There are 4 ways to turn a row about zero (a turn may also mirror it). The second row of each pair is the first, turned, with some noise. The first 36 pairs use one turn. New pairs use 2 turns, one after the other, and a turn may come again.
In the rows, 128 means zero.
Known pairs, each followed by its turns in order:
[106 130  86  88 164 119  87  83]
[121 176 142 179  97 118 162  88]
q970

[158 111 112 167 145 123 150 164]
[149 140 110  97 114 159  98 157]
q970

[129 182 133 117 156 161 192 147]
[134 154  82 127 127  81  90 179]
q783

[ 97 109 129 135 137 117  92 125]
[131 128 129 117 104 122 174 120]
q970

[177 155 122  98 116 127 155 145]
[ 70 132 115 134 136 116 108 161]
q783

[119 105 138  97  80 145 126 199]
[ 83  68 120 131 127  84  97 110]
q332

[114 137 142  95  85 106 126 141]
[ 91 105 123 137 164 141 149 120]
q970

[168 114 151 157 136 166 127 178]
[115  94  96 109  74 146  95 134]
q332

[113 205 124 157  95 119 107 109]
[121 121 107 177 150  86 151 185]
q970

[103 137 143 118 133  90 131 110]
[129 124 110  99 111 120 165 134]
q56

[159 120 110 112 203 117 177 152]
[102 188 118  60  97 130 122 100]
q332

[110 138  96 160 152 116 111 111]
[149 126 119 117 144  98 147  89]
q783

[131 144 120 148 141 112 152 140]
[135 120 126 129 150 138 142 159]
q56

[159  70 173  94 132 114 126 100]
[ 92 141 183  78 137 129 122  90]
q970

[ 44 130 180 129 138 103  84 136]
[160 170  67 100 123  95 176  89]
q56

[167 133 131 146 193 110 107 141]
[125 127 120 174 134  84 139 176]
q56

[163 181 132  86 140 141 162 154]
[145 132 179 168 103 166 160 152]
q56

[141 135 101  84 133 159 102 130]
[117 133 178 154 118 111 128  99]
q56

[127 128 123 159 133 176 152 164]
[148 102 112  92 113 132  80 126]
q332

[164 195 198 181  96 105 109 143]
[ 93 189  69 162 116 185 150 170]
q56

[113 174 123 139 102 131 123 135]
[130 112 105 157 148 114 138 155]
q970

[156  78 152 137 147  59 149 124]
[ 91 193 131 163  80 117 124 122]
q332

[139 160 136 162 135 117  95 143]
[112 149 130  98 105 112 131  96]
q783

[103 146 117 120 129 157 141 157]
[130 102 136  92 148 123 106 116]
q332

[110 195 107 143 153 140 134  78]
[115 177 173  90 136 123 149 168]
q56

[108 140 114  64 147 108 138 135]
[124 166 126 153 170 127 156 160]
q783

[119 115 168  89 126 140 129 122]
[142 143 143 121 123 163 132 168]
q783

[168 184 133 110 140 120 112 188]
[166 154 116 143 197 162 133 151]
q970

[ 60 110  79 134 137 122 138 122]
[140 161 130 116 192  98  93 135]
q332

[110 129  98  72 121  97 196 109]
[126 120 102 184 169 112 164 186]
q783

[149 135 181 154  78 143  92 164]
[131 107 107  73 185  96 149 153]
q970

[152  98 113 109 119  89 132 217]
[ 78 162 173 202 125 124 106 113]
q783

[141 117 150 132 143  93 115 145]
[ 90 146 128 148 112 144 123 125]
q332

[120 119 139  89 100 127  96 150]
[110 156 142 139 135 179 133 128]
q783

[ 75 139 106  87 180  78 173 111]
[165  91 155  72 122  97 195 146]
q56

[128 143 129 109  91 129 100 203]
[ 82  66 112 134 142 125 112  92]
q332

New pairs. What belongs after each?
[167 156 137 121  97 116 148 102]
[146 155 105 135 150  91 162 124]
q970 q56

[141 106 151 179 105  99 111 120]
[130 137  92 108 187 115 118 125]
q56 q332

[144 187 127 118 167 136 184 117]
[105 126 163 149 179  93  90  91]
q332 q970

[127 152 115  77 134 151 138 135]
[134 141 100 125  90 158 109 146]
q56 q56

[146 153 122 113 129 146 160 152]
[157 168 123 113 114 111 133 125]
q970 q970

[137 117 121 149 114 139 117  99]
[127 147 131 124 129 107 149 101]
q56 q56

[153 156 207 110 172 188 146 103]
[101  50 159 131  83  62 122 122]
q332 q332

[ 93 193 161  89  53 108  86  82]
[140 164 193  46  99 191 147 102]
q56 q56

[121 157 150 126  70 137 127 157]
[135 122  72 136 139 154 109  93]
q783 q783

[ 93 169  95 162 139 172 135 158]
[ 97 126  91  93 120 122 180 170]
q332 q332

[147 132 104 125 144  54 124 177]
[114  82 168 153 103 126 145 188]
q783 q970

[130 131 125 141 151 145 136 132]
[114 146 143 122 117 120 122 122]
q56 q783

[122 142  98 131 126 148 103 154]
[109 156 151 110 127 101 135 136]
q783 q56

[116  93 170 211  76 102 116 130]
[147 144  76  69 115  83 160 187]
q332 q970

[137 105 199 120 100 133 129  94]
[112  78 113  74 149 137 129 166]
q332 q970

[177  72 183 119 137 112  95 114]
[179 146  88 142  65 149 112  94]
q783 q56

[164 126 122 150 139  96 138 113]
[141  98  94 102 113 125 141 115]
q783 q56

[ 85 101 141  89  89 122 113 138]
[177  98 118  96  98 141 102 135]
q783 q332

[128 139 130  99 144 145 149 120]
[108 122 134 125  97 146 123 144]
q56 q783

[ 85 116  51 151 146 100  89 173]
[170 124 173 121 153  48 163 156]
q56 q783

[ 73 142 148 112 147  73 202  99]
[138 115 204 143 187  89 149 169]
q332 q970

[118 143 147 117 104 136 124 147]
[128 108 100 109 133 128 115 136]
q56 q783

[128 144 112  83 171 177  73 131]
[112 169 163 156 127 103  82 181]
q970 q970

[ 91 129 138 142  97 147 118  91]
[ 85 115 133 115  98 158 141 140]
q970 q970

[137  92 127 122 111 185 146 129]
[ 87 161 112 151 108 104 105 113]
q56 q56

[127 138 142 154 101  89 190 156]
[ 88 100  81 112 104 139 143 176]
q783 q970

[156 176 174 150 157 112  98 112]
[100 174 155 128  85  89 120 154]
q970 q783

[123 125 150 189 102 107 143 110]
[152  99 104 146 139 137 153  75]
q970 q56

[120 153 127  94 155 132  75 132]
[196 121 153 118 132 117 122 123]
q332 q56

[179 146  73 110 160 111 127 185]
[132 169  95  90 139  83 191 144]
q783 q56

[188 158 137 129 159 124  98 162]
[148 132 119 147 125 165  57 107]
q56 q332

[139  95 138 125 110  98 126 126]
[155 112 130 139  94 137 113 139]
q783 q783

[118 119 107  91 135 120 107 154]
[143 131 147 104 128 171 122 137]
q783 q332

[114 148 102 124 153 152 167 153]
[117 140 139 104 165 151 152 156]
q332 q783

[ 96  58 119 120 132 103 146 161]
[148  97  99 136 152 187 106 160]
q970 q783

[ 30 134 145 153 130 147 101 148]
[148 165 129  91 126 154 208  87]
q56 q332

[154 157 126 123 181 143 141  99]
[133 102 124 102 175 160 145 160]
q56 q970

[118 136 106 162  98  97  99 111]
[162 152 120 123  96 114 108 163]
q332 q970

[124 142 131 109 128 122  73 143]
[165 156 154 148 142 138 120 113]
q56 q332

[139 151 109 111 175 157 183 137]
[110 119 165 129  64 136 148 103]
q332 q56

[125 108 160 132 204 166 124 164]
[ 71  98 157  83 130 146 111 180]
q970 q783

[110  88 157  91  87 124  96  62]
[104 153 140 145  87 147  56  83]
q332 q332

[176 110 135  94 149 162 108 177]
[130  82 136 106  72 116 131  81]
q56 q783

[130 130 153 114  92 147 136 124]
[126 100  89 126 119 136 112 124]
q332 q56

[139 135 148 158 101 166 109 114]
[129 137  95  76 128 132 107 122]
q332 q970

[102 129 101 132 120 128 103 118]
[124 104 104 152 126 113 135 125]
q970 q783

[164  94 197 186  77 222 153 129]
[ 94  73  49 212  88  75 117 125]
q332 q332

[117 155 100  99 178 129 147  89]
[145 128 166 169 171 146  94 117]
q332 q970

[129  85  73 113 118 144 175  88]
[156 111 197 134 141  94  99  96]
q783 q783

